Every row belongs to one group in each of 4 separate groupings. Each group adds its own fixed numbers to the row, and there is some noise. The rows also spread widely along 15 directions, which tell nothing about the answers.
In the rows, 128 means zero.
Known rows, each followed by its group in each grouping:
[144 124 121 131 156 150 144 126 166 126 161 108 129 131 168 155 171 111
 135 130 115 194 212] -> dameb (4) J_351 J_286
[140 154 141 130 125 122 125 139 139 116 138 122 145 136 122 147 127 124
 141 162  99 130 124] -> Kelon (3) J_293 J_91
[133  96 168 134 141 116 152 130 117 119 109 150 142 162 127 105 107 138
 124  94  64 134 133] -> vade (1) J_351 J_68
[115 140 121 117 109 131 139 116 116 158 142 132  98  78 159  98 108  90
 117  95 172 208 151] -> kudop (2) J_293 J_286
[117 158 111 120  97  84 141 163 102 120 136 155 101 135  72 113 106  98
 118 167 133 158 169] -> vade (1) J_727 J_778
[114 174 110 135  99 137 119 122 138 147 166 116 167  97 114  83 120  89
 156 113 159 167  76] -> Kelon (4) J_727 J_778
[ 98 158 143  69  84 140 150 145 136 129 157 150 145 139 157  93 129 162
 132 139 130 143 122] -> toka (0) J_293 J_715
[146 129 157 138 133 129 127 130 143 147 134 120  96 143 167 121 138 189
  91 117 103 152 172] -> mese (3) J_293 J_762
[142 145 105 153 154  88  99 147 113 135 120 133 100 146  64 170 117 103
 114 177 135 141 161] -> dameb (0) J_351 J_762
[187  62 139 155 157 165 115 130 149 118 103 188 118 140 102 141 127 163
 136  99 144  73 103] -> toka (2) J_727 J_68
[102 153 104 153 111 100 103 126  88 165 153  93  77  88 176  92 116 128
  84 115 150 115 136] -> mese (2) J_293 J_715
[128 116  97 158 152 169 106  95 124 117  60 149 112 115 126 166 135 115
 105 107 173  81 138] -> kudop (1) J_293 J_91
[ 90 105 124  84 115 123 106 120 178 161 212 104 154 134 142  64 153 123
 139 100 114 185 104] -> Kelon (1) J_293 J_778
[135 121 161 113 101 151 190 104 135 100 132 114 125 142 133 105 105 129
 119 113 157 161 132] -> dameb (2) J_293 J_68
[173  86 121 141 130 161 131 119 171 117 142 112  85 156  89 143 152 183
 118 152 148 151 172] -> kudop (3) J_293 J_762
[152 113 143 140 113 162 126 143 147 138 131 137  98  80 110 115 114 112
 132 145 138 188 136] -> mese (2) J_727 J_762
[140  69 163 117 147 112 126 152 124 119 128 111 111 105 159 152 123  95
 115 153  89 127 139] -> toka (1) J_293 J_68
[155 113 106 121 149 149  96 130 161 145 140 201 132 141 176 176 173 167
 141  94 174  97 137] -> vade (0) J_293 J_286
[142 118 142 144  93 107 142 120  98 128 151  90 103 129 114 110  93 136
 119 145 140 137  80] -> mese (4) J_351 J_778
[113 157 151 122 110 160 139 129 170 120 137 107 136 148 102 117 144 172
 102 165 131 141 135] -> mese (2) J_293 J_68
[116 109 108 120 155 168 163 109 165  91 120  99 184 129 123 123 164  84
 144 135 115  97 160] -> kudop (4) J_293 J_762
[106 151 113 113 125 208 133  99 168  93 105 118 175 117 133 150 166 127
 136 157 152  95 136] -> Kelon (1) J_293 J_762
[135 135 134 148 147 123 174  92 133 110 136 106 176 178 182 152 135 149
 163  79  88 126 128] -> mese (4) J_727 J_762
[ 89 114 102 113 120 124 152 115 140 126 152 131 138 135 172 128 153  73
 129 107 136 157 167] -> vade (1) J_293 J_715
[183 132 164 159 115 160 129 126 160 135 145 127 129 121 134  95 124 162
 118  98 171 120  95] -> dameb (3) J_293 J_68
[145 111 126 114 127 164 125  97 135 126 111 107  93 141 120 127 131 186
  91 124 180 122 128] -> vade (4) J_293 J_778
[129 126 109  97 115 136 146 122 114 115 160 118 114 118 145 109 125 152
 150 138 131 129 148] -> mese (1) J_351 J_286
[124 148 106 168 154 148  74 113 137 140 113 131 177 120 102 158 122 116
 180 121  85 132  66] -> Kelon (1) J_727 J_91
[154 146 156 113 156 100 106 129 133 145 126 117 129 135 116 144 109 125
 112 129 165 124 115] -> dameb (1) J_293 J_762
[147  90 116 153 161 107 123 133 136 145 135 179 116 180 132 136 147 135
 116  84  98 126 173] -> Kelon (0) J_293 J_715
[ 72 142 101 168 117 120 121 136 131 139 118 136 158 134 125 115 161  71
  90 138 110  79 134] -> toka (4) J_293 J_715
[146 124 130 127 154 154  96 117 139 147  67 197 143 134  73 144 108 141
 131 111 154 110  79] -> kudop (3) J_293 J_68
[ 79 186  54 166  96  77 132  85 118 148 201 145 149 208 148 112 145 145
 143  56 184 122 111] -> vade (2) J_351 J_715
[121 142  92 140 179 173 100 100 134 128  54 136 142 128  67 160 134 128
 119 143 130 117 151] -> vade (4) J_293 J_762
[152 141 138 134 114 195 170 131 137  92 102 100 119  93  91  99 109 126
 133 174 106 179 176] -> dameb (3) J_293 J_68
[ 76 136 112 165  99 119 102  84 116 170 149 127 133 148 187 146 131 137
 119  83 123 156  68] -> Kelon (2) J_293 J_715
[113 114 143 139  97 144 123 134 126 132 133 141 123 126 143 140 133 146
 129 158  83 142 116] -> mese (4) J_351 J_762
[138 134 112  84 154 134 158 104 125  69 165  35 156 141 171 130 143 140
 157 146 127  67 145] -> Kelon (0) J_351 J_91
[120 109 122 114 144 128 104 114 114 153 110 154 104 126 164 131 126 153
 105  90 129 140 137] -> vade (4) J_293 J_778
[101  92 112  97 125 137 150  97 123 131 124 123 145 125 128 101 109  94
 156 101 117 149  96] -> mese (1) J_727 J_715
[137 133 104 156 133  91 131  90 145 137 169 121 158 188  91 168 117 113
 177 103 146 174  85] -> mese (1) J_293 J_762

New rows. What belongs after each?
[143 123  98 164 136 132 161 106 110 106 118 146 131 141 156 132 134 126
 143  82 131  87 160] -> mese (4) J_727 J_762
[149 148 130 188 149 133  78 166 100 145 103 154  85  68 173 131 130 121
  95 119  84 112 194] -> Kelon (1) J_293 J_91
[146  81  94  78 153 149 142 127 184 100 190 121 184 136 105 103 167 106
 196 144 118 107 133] -> vade (3) J_351 J_286
[ 81 133  92 188  85 120 139 107 105 134 116 176 108 138 159 137 139  99
 101  92 137 122 153] -> mese (1) J_293 J_762
[129  47 113  64 165 106 109 122 130 133 151 117 111 147  89 125 119 116
 145 151 108 133 124] -> dameb (1) J_351 J_715
[144 140 151 119  96 156 168 121 108 113 122 141 113 115 195 109 115 159
 120  96 149 129 138] -> dameb (4) J_727 J_778
[144 137 130 204 112 148 139 110 147 131 135  93 108 151 127 130 140 145
  89 124 152 133 138] -> dameb (2) J_293 J_715
[180 138 202 125 137 169 159 164 165 101 126  72 134 112  97  89 128 137
 101 178  85 146 172] -> Kelon (4) J_293 J_91
[ 70 134 100 107 138 102 120  87 120 140 137  90 149 126 177 125 145  69
  99  93 168 101 118] -> Kelon (0) J_293 J_762
[167  75 180 102 148 145 103 151 132 128  97 209 120 121 146 166 111 154
 141 130  80 108 105] -> Kelon (2) J_293 J_91
[107 133 132 135 104 153 116 115 131 156 135 116 125  72 122  60 104  91
 113 109 159 163  83] -> mese (2) J_351 J_778
[106  62 133 146  88 165 176 115 142  94 135  75 103 121 118  97 150  89
  82 169 114 122 155] -> Kelon (2) J_293 J_715
[124 107 152 103  97 146 166 128 154 117 159 101 142 137 144 106 133 125
 137 156  97 160 125] -> dameb (3) J_293 J_715
[123 104 121 161 148 131 139 135 138 109 115 122 116 129 154 134 155  84
 103 132  88 124 197] -> toka (3) J_351 J_91
[100 123 105 128 123 106 127 117 116 117 150  78 109 135 114 113 132 131
  99 160 124  92 150] -> dameb (2) J_293 J_762
[133 101 144 129 163 141 143 116 156 125 107 118 193 149 109 140 132  80
 152 125  96 114  88] -> dameb (4) J_727 J_715
[ 95 108 121 130 137  87 116 118 104 140 120 106  94 125 127  92 113  94
  75 102 140  96 127] -> toka (2) J_727 J_91
[ 69 112  45 116 140 151 117  84 138 132 139 141 163 140 144 112 160 102
 152  89 137  96 124] -> dameb (0) J_293 J_715
[119 150  86 126 168 107 104 112 102 124 117 134 105 149 129 184 132 137
 123 145 131 123 185] -> Kelon (2) J_351 J_762
[107 121 117 134 124 118 121 132 130 141 141 104 123 125 142 105 143 106
  94 128 140 111 134] -> vade (0) J_293 J_715
[123 171 161 153  81 119 113 157 150 164 171 161 107 105 175 104 134 125
  98 110 155 167 127] -> mese (2) J_293 J_91
[126  74 183  91 116 179 140 115 182 126 127 129 112 124 160 135 147 124
  95 126 141 171 128] -> Kelon (2) J_293 J_91
[ 96 105 142 154 110 137 121 105 116 128  85 129 125 130 189 162 132 133
 107 117  93 100  91] -> kudop (3) J_727 J_91
[152 116 135 132 122 141 151 136 134 105 139 136 141 125 131  81 133 137
 132 125 122  68 136] -> mese (3) J_351 J_762
[ 59 161  95 151  32 101 133 149  99 121 177 123  87 138 132  82 136 147
  98 163 107 118 142] -> dameb (0) J_727 J_91
[132  88 105 158 139 123 113 133 115 130 130 125 116 105 149 118 134 103
 128 133  86 100 134] -> mese (3) J_351 J_778
[173 130 154 113 119  96 163 152 116 116 164 114 125 143 125 109 100 150
 153 130 111 153 134] -> kudop (4) J_727 J_778
[123 131 125 105 155 142 130 121  96 130 100 113 136  87 150 106 113  83
 120 124 124 115 141] -> Kelon (4) J_351 J_715
[102 128 137 117 149 116 120 108 163 133 114 122 194 160 133 130 148 102
 114 115 129  77  77] -> vade (3) J_293 J_778
[ 86 154 147 125 120  96 134 107 128 146 128 130 133 158 179 112 138 124
  72  80 151 113 142] -> dameb (1) J_293 J_762
[115  86 114 125 112 154 103 102 168 140 152 156 141 156 107 169 141 140
 162 124 135 179  74] -> vade (1) J_293 J_68
[157 134 130 102 155 157  98 142 124 139 124 160 135  96 154 141 119 152
 166 130  99 142 138] -> Kelon (1) J_293 J_715
[136 115 135 119 127 128 149 128 124 115 105 129 108 125  96 125 122  92
  88 146 174 112 156] -> toka (4) J_293 J_762
[173 190 125 154 156 126  85 136 122 163 124 154 125 112 154 166 127 164
 125 112 169 116 131] -> dameb (4) J_293 J_286
[151 120 194 130 105 160 157 151 111 114  83 148  86 114 145 101 100 162
  85 137  94 140 156] -> mese (0) J_351 J_91
[100 149 103 105 110 123 128 105  99 117 146 129 134 142 139 123 103 165
 172 118  94 135 103] -> Kelon (2) J_727 J_91
[127 136 157 154 133  80 123 151 115 137 123 167 149 151 176 144 130 117
 104 103 109  69 118] -> toka (0) J_293 J_762
[105 150 122  81 128 116 143 111 153 117 167 100 140 166 159 134 151 136
 124 127 165 128 139] -> mese (0) J_351 J_91
[140  46 117 145 124  99 157 135 146 113 156 141 128 135 109 120 140  43
 144 122 114 135 142] -> vade (3) J_727 J_762
[ 74 125  98 135 102 100 122  81 123 157 163  60  88 157 110 111 121 134
 103 116 141 206 122] -> mese (1) J_727 J_762
[151 131 139 118 135 162 131 122 147 122 144 139 144 114 156 132 132 131
 151 105 139 156 135] -> Kelon (1) J_293 J_68
[131 143 162 171 136 124  99 131 114 148  84 126 119 107 128 139 110 100
  79 126 146 115 107] -> toka (1) J_351 J_762
[148 164 125 121 133 136 118 142  91 135 108 163 109  82 148 146  93 140
 147 142 123 144 148] -> dameb (2) J_293 J_286
[114 169 118 151  96  73 137 142  52 127 131 123 104  98  78 101  61  74
 126 154 122 144 115] -> Kelon (2) J_293 J_68
[136 164 146 151 149 102 109 145 116 156 113 117 109 128 158 118 131 115
  59 112 175  99 148] -> toka (0) J_351 J_715
[146 127  98 158 126 129 128 101 114 117 148  97  96 138 152 162 132 146
 134 113 154 137 145] -> vade (4) J_293 J_91
[122 116  89 129 131 129  88 126 116 141 182 110 119 109 119 110 121 137
 178 133  70 177 122] -> Kelon (4) J_351 J_91
[154 147 123 129 121 110 165 121 125  94 168 104 146 146 158 132 133 127
 149 117 157  72 126] -> mese (4) J_293 J_91
[108 122 101  85 193 120 100 120 121 131 109 166 158 123 174 168 127 105
 181  96  61 154 165] -> vade (1) J_293 J_91
[147 145 101 101 130 142  95 142  98 141 136 164 119  67 187 139 118 127
 163 135 138 108 127] -> Kelon (3) J_293 J_715
[109 138 107 138 126  94 148 113 114 114 160  64 148 144 121 104 127  97
 133 129 113 118 128] -> Kelon (0) J_727 J_762
[133 114 161 140 114 154 150 105 168 125 127 150 161 147 138 110 143 108
 111  82 160 125 108] -> Kelon (1) J_293 J_762
[ 97 146  81  82  91 141 152  88  97 114 152 160 138 148 157 136 113 177
 193 114 130 147 108] -> mese (1) J_351 J_286
[ 84 128 129 127 148  81 132 117 116 138 132  91 150 147 118  97 119  74
 110 114  84 154 146] -> vade (1) J_351 J_762
[162 139 138 126 113 163 141 128 152 129 162 117 117 121 138  79 123 171
 132 104 148 175 144] -> dameb (0) J_293 J_778
[ 73 161  86 134 110 111 102 128 121 174 133 178 126 140 111  72 138 118
 106  95 119 146 143] -> Kelon (3) J_727 J_715
[147 114  90 159 151 173 104  95 107 124  90  85 106  87  95 148 103 122
 135 156 144 117 108] -> dameb (2) J_293 J_715
[ 86 122 124 173 123 158 121 100 136 131  69 109 133 108 138 164 140  75
  78 143 146 121 109] -> kudop (2) J_293 J_778
[118 100 151 139 123 106 163 124 135 115 141 154 157 164 170 130 136 101
 128  82 103 122 133] -> vade (1) J_293 J_68
[148  79 184  96 184  94 156 115 138 114  98  92 152 164 139 148 125  96
  95 132  91  97 136] -> Kelon (3) J_293 J_762
[133 134 162 109 160 153  92 103 148 160  98 128 162 135 101 146 106 140
 136 122 128 165  61] -> dameb (4) J_351 J_762
[134 131 152 118  69 171 158 117 120  99 131  91 113  66 162 134 107  84
 135 169 155 163  99] -> Kelon (3) J_293 J_91
[ 81 160 130 122 147 106 140 120 108 123  81 113 138 146 125 160 136  66
  72 163 117 136 173] -> Kelon (4) J_351 J_778
[128  48 152 123  98 140 157 105 152 130 150 141 118 150 121 104 113 117
 143  92 107 182  82] -> mese (0) J_293 J_91
[138 145  93 101 189 111 127 114 118 107 121 130 133 157 107 158 131 130
 139 134 134 105 192] -> Kelon (2) J_351 J_762
[ 96 107  96 116 156 122 133 120 114 126 107 161 122 152 108  83 143 144
  96 107  79  81 196] -> Kelon (2) J_293 J_286
[117  91 164 145 123  97 113 151 118 143 110 201 116 148 169 170 137 111
  98 112  88 117 128] -> Kelon (1) J_727 J_68
[106 143 129 176  98 137 113 125 120 136 135  89 103 107 174 129 154 104
  68 144 159 101 134] -> Kelon (1) J_351 J_715
[125 104  72  65 136  89 138 139 131  96 202  90 117 147 107 164 137 110
 190 192 114 180 179] -> vade (1) J_727 J_778
[118 150 124  75 107 121 141 116 130 118 190  88 130 122 179 111 120 139
 156 122 151 156 118] -> dameb (0) J_293 J_91
[152 127 144 155 188 149 105 114 116 128  58  89  99 114 137 195 114 121
 100 150 108 148 149] -> mese (0) J_351 J_91
[153 104 128  94 154 133 121 157 143 124 132 173 123 125 110 128 125 151
 146 151  93 128 160] -> mese (2) J_293 J_778
[125  96 151 109 179 134 159 118 147  82  87 146 187 172 136 163 137  97
 142 125  80  66 131] -> toka (2) J_351 J_91
[159 102 133 121 124 126 115 133 106 133 130 153  99 113 121 126 102 143
 136 125 130 131 118] -> Kelon (0) J_293 J_762
[117 135 107 159 138  82 113 160  83 126 116 175 151 112 137 128 119  67
 141 143  53  83 136] -> Kelon (3) J_351 J_778
[113 117 109 129 135 105 142 103 161 143 167 117 146 154 110  58 145  86
 111  57 186 113 130] -> mese (1) J_727 J_762
[ 88 139 113 149 124 100  91 135 101 159 124 168 149 120 146 128 111 102
 146 108  77 150  97] -> kudop (1) J_351 J_778
[167 200 188 139 154 130 121 141 132 143  94 129 149 144 144 144 113 184
 101 122 126 127 137] -> vade (4) J_293 J_762
[121 142 125 128 104 170 159 112 132 113 107 158 167 122 154 109 121 132
 156  97 135 116  91] -> mese (0) J_727 J_778
[100 132 118 139 109  96 152 120  91 127 112 152 131 134 129 162 120  65
 117 139 116 139 136] -> Kelon (4) J_293 J_286
[140  94 147 112 131 182 106 107 182 134 123 155 132 148 133 167 149 154
 132 120 144 160  98] -> Kelon (0) J_293 J_91
[110 169 130  70 153 122 116 151  97 104  70 116 106 113  58 135 102 119
  94 216 108 107 184] -> Kelon (1) J_293 J_91
[148 104 176 130 142 144 116 161 154 129 102 127 157 122  85 116 124 115
 114 172  84  99 102] -> vade (1) J_293 J_715
[141 125 129 131 126 169 151 105 156 108 133  86 139 130 135 121 133 135
 137 121 147 160 130] -> toka (1) J_727 J_778
[156  72 146 105 110 114 144 118 130 125 172  71  92 121 112  95 102 133
 130 141 132 169 113] -> vade (3) J_293 J_762
[120 133 106 147 126  78 109 154 120 136 153 147 108 151  84 109 133 131
 105 146 121  84 152] -> dameb (2) J_727 J_762
[163 149 143 163 170 127 127 120 105 132  80 111 119 121 144 143 103 132
 107 100 125 132 156] -> vade (0) J_293 J_762
[126 144 119 111 133 120 151 119 116 105 116 100 136 136  74  99 113 102
 110 148 154  99 142] -> Kelon (0) J_293 J_762
[115 112  93 109 111  90 132 127 123 126 191 108 112 140 138 117 135 114
 142 144 108 160 152] -> Kelon (3) J_293 J_778
[115 139  97 106 160 170 128 111 149 114 113 129 179 110 131  90 139 113
 147  99 132  99 140] -> toka (1) J_293 J_778
[135 138 123 140  75 185 141 150 179 120 175 157 139 135 157 119 183 179
 140 149 144 107 135] -> mese (4) J_727 J_715
[112 152  82 114 126 114  93 125  79 144 133 149  90 102 118  90 118 135
 106 119 163  92 154] -> Kelon (4) J_351 J_762
[129  71 131 137 158 143 137  96 125 121 103 121 104 148 168 157 131 142
 113  89  98 157 166] -> vade (1) J_293 J_68
[131 146 139 154  77 166 136 152 147 111 146 122 121  87 134  99 137 110
 128 147 141 142 136] -> vade (1) J_727 J_91
[130 164 107  94 182 144 126 118 131 120 124 147 183 121 160 142 129 111
 191 102  99 132 148] -> mese (4) J_351 J_91
[185 134 144 160 143 134 126 148 104 125 111 141 115 123 102 141 107 134
 132 150 113 117 136] -> Kelon (4) J_351 J_715
[120 103 136  93 137 139 102 120 141 149 167 101 116 119 155 106 144 152
 120 125 108 161 140] -> Kelon (4) J_351 J_762
[142 112 174 143 143 188  95  94 149 159 107 104 137 113 204 108 135 199
  96  70 129 116  73] -> dameb (4) J_351 J_778
[ 92 169 110 109 119 159  99 119 120 149 123 139 124  93 144  87 115 158
 138 109 108 156 132] -> mese (1) J_293 J_91
[112 132 124 135 100 122 106 145 132 158 123 224 122 162 140 153 139 159
 117 121 131 113 107] -> mese (0) J_293 J_715
[116  79 129 104 155 110 111 148 106 120 111 130 135 119 145 138 125 125
 142 149  46  89 132] -> vade (0) J_727 J_762
[108 142  93 155 121  97  95 149 112 156 195 106 150  90 166  48 132  90
 139  93 124  84  98] -> toka (0) J_351 J_715
[158 127 152  94 190 111 138 128 114 109  96 105 152 150  94 175 101 120
 152 173  80 131 145] -> dameb (4) J_351 J_762
[ 91 110 101 118 151 124 138 121 135 119 138 132 190 120 152 134 136  63
 177 116  73 126 114] -> mese (0) J_293 J_68
[109  84 138 135 114 152 111 122 138 134 132 124 106 121 138  76 154 132
  74 110 126  80 126] -> Kelon (4) J_351 J_91
[127 102 129 130 127 180 124 101 138 121  99  98 102  94 129 127 125 113
 110 139 121 168 140] -> Kelon (3) J_293 J_91
[128 105 147 129  64 149 137 144 147 120 167 150 130 127 141 143 141 152
 147 165 117 137  96] -> kudop (4) J_293 J_762
[147  95 139 132 120 165 144 121 146 114 145 147 158 133 137 116 136 130
 160 115  97 142 107] -> Kelon (4) J_351 J_778
[132 103 129 140 104 147 140 115 161 124 152 122 124 165 136 132 155 150
 108 129 162 110 112] -> dameb (0) J_293 J_715
[ 98 124  99  95 148 161 118 135 127 136  93 155 126  78 161 154 141  81
 137 166  93 159 180] -> mese (3) J_293 J_715
[184 133 148 114 127 110 151 143 154 118 177 157 154 160 111 120 125 140
 161 110 164 122 124] -> vade (4) J_293 J_762
[125 155 121 127 132 130  82 161 128 162 123 156 113  99 103 131 128 108
 109 166 130 150 138] -> Kelon (0) J_293 J_715
[101 118 105 153  79 149 134 107 147 131 152 149 112 125 126 108 150  88
 110 107 192 132 112] -> mese (4) J_351 J_91
[136 118 174  90 144 128 144 131 150 126 140  56 140 118 151  81 124 127
 101 123 126 143 131] -> vade (1) J_727 J_778
[164  97 109 113 125 137 149 125 115 103 152 135 107 116 145 139 122 128
 161 119 159 127 141] -> vade (4) J_727 J_68
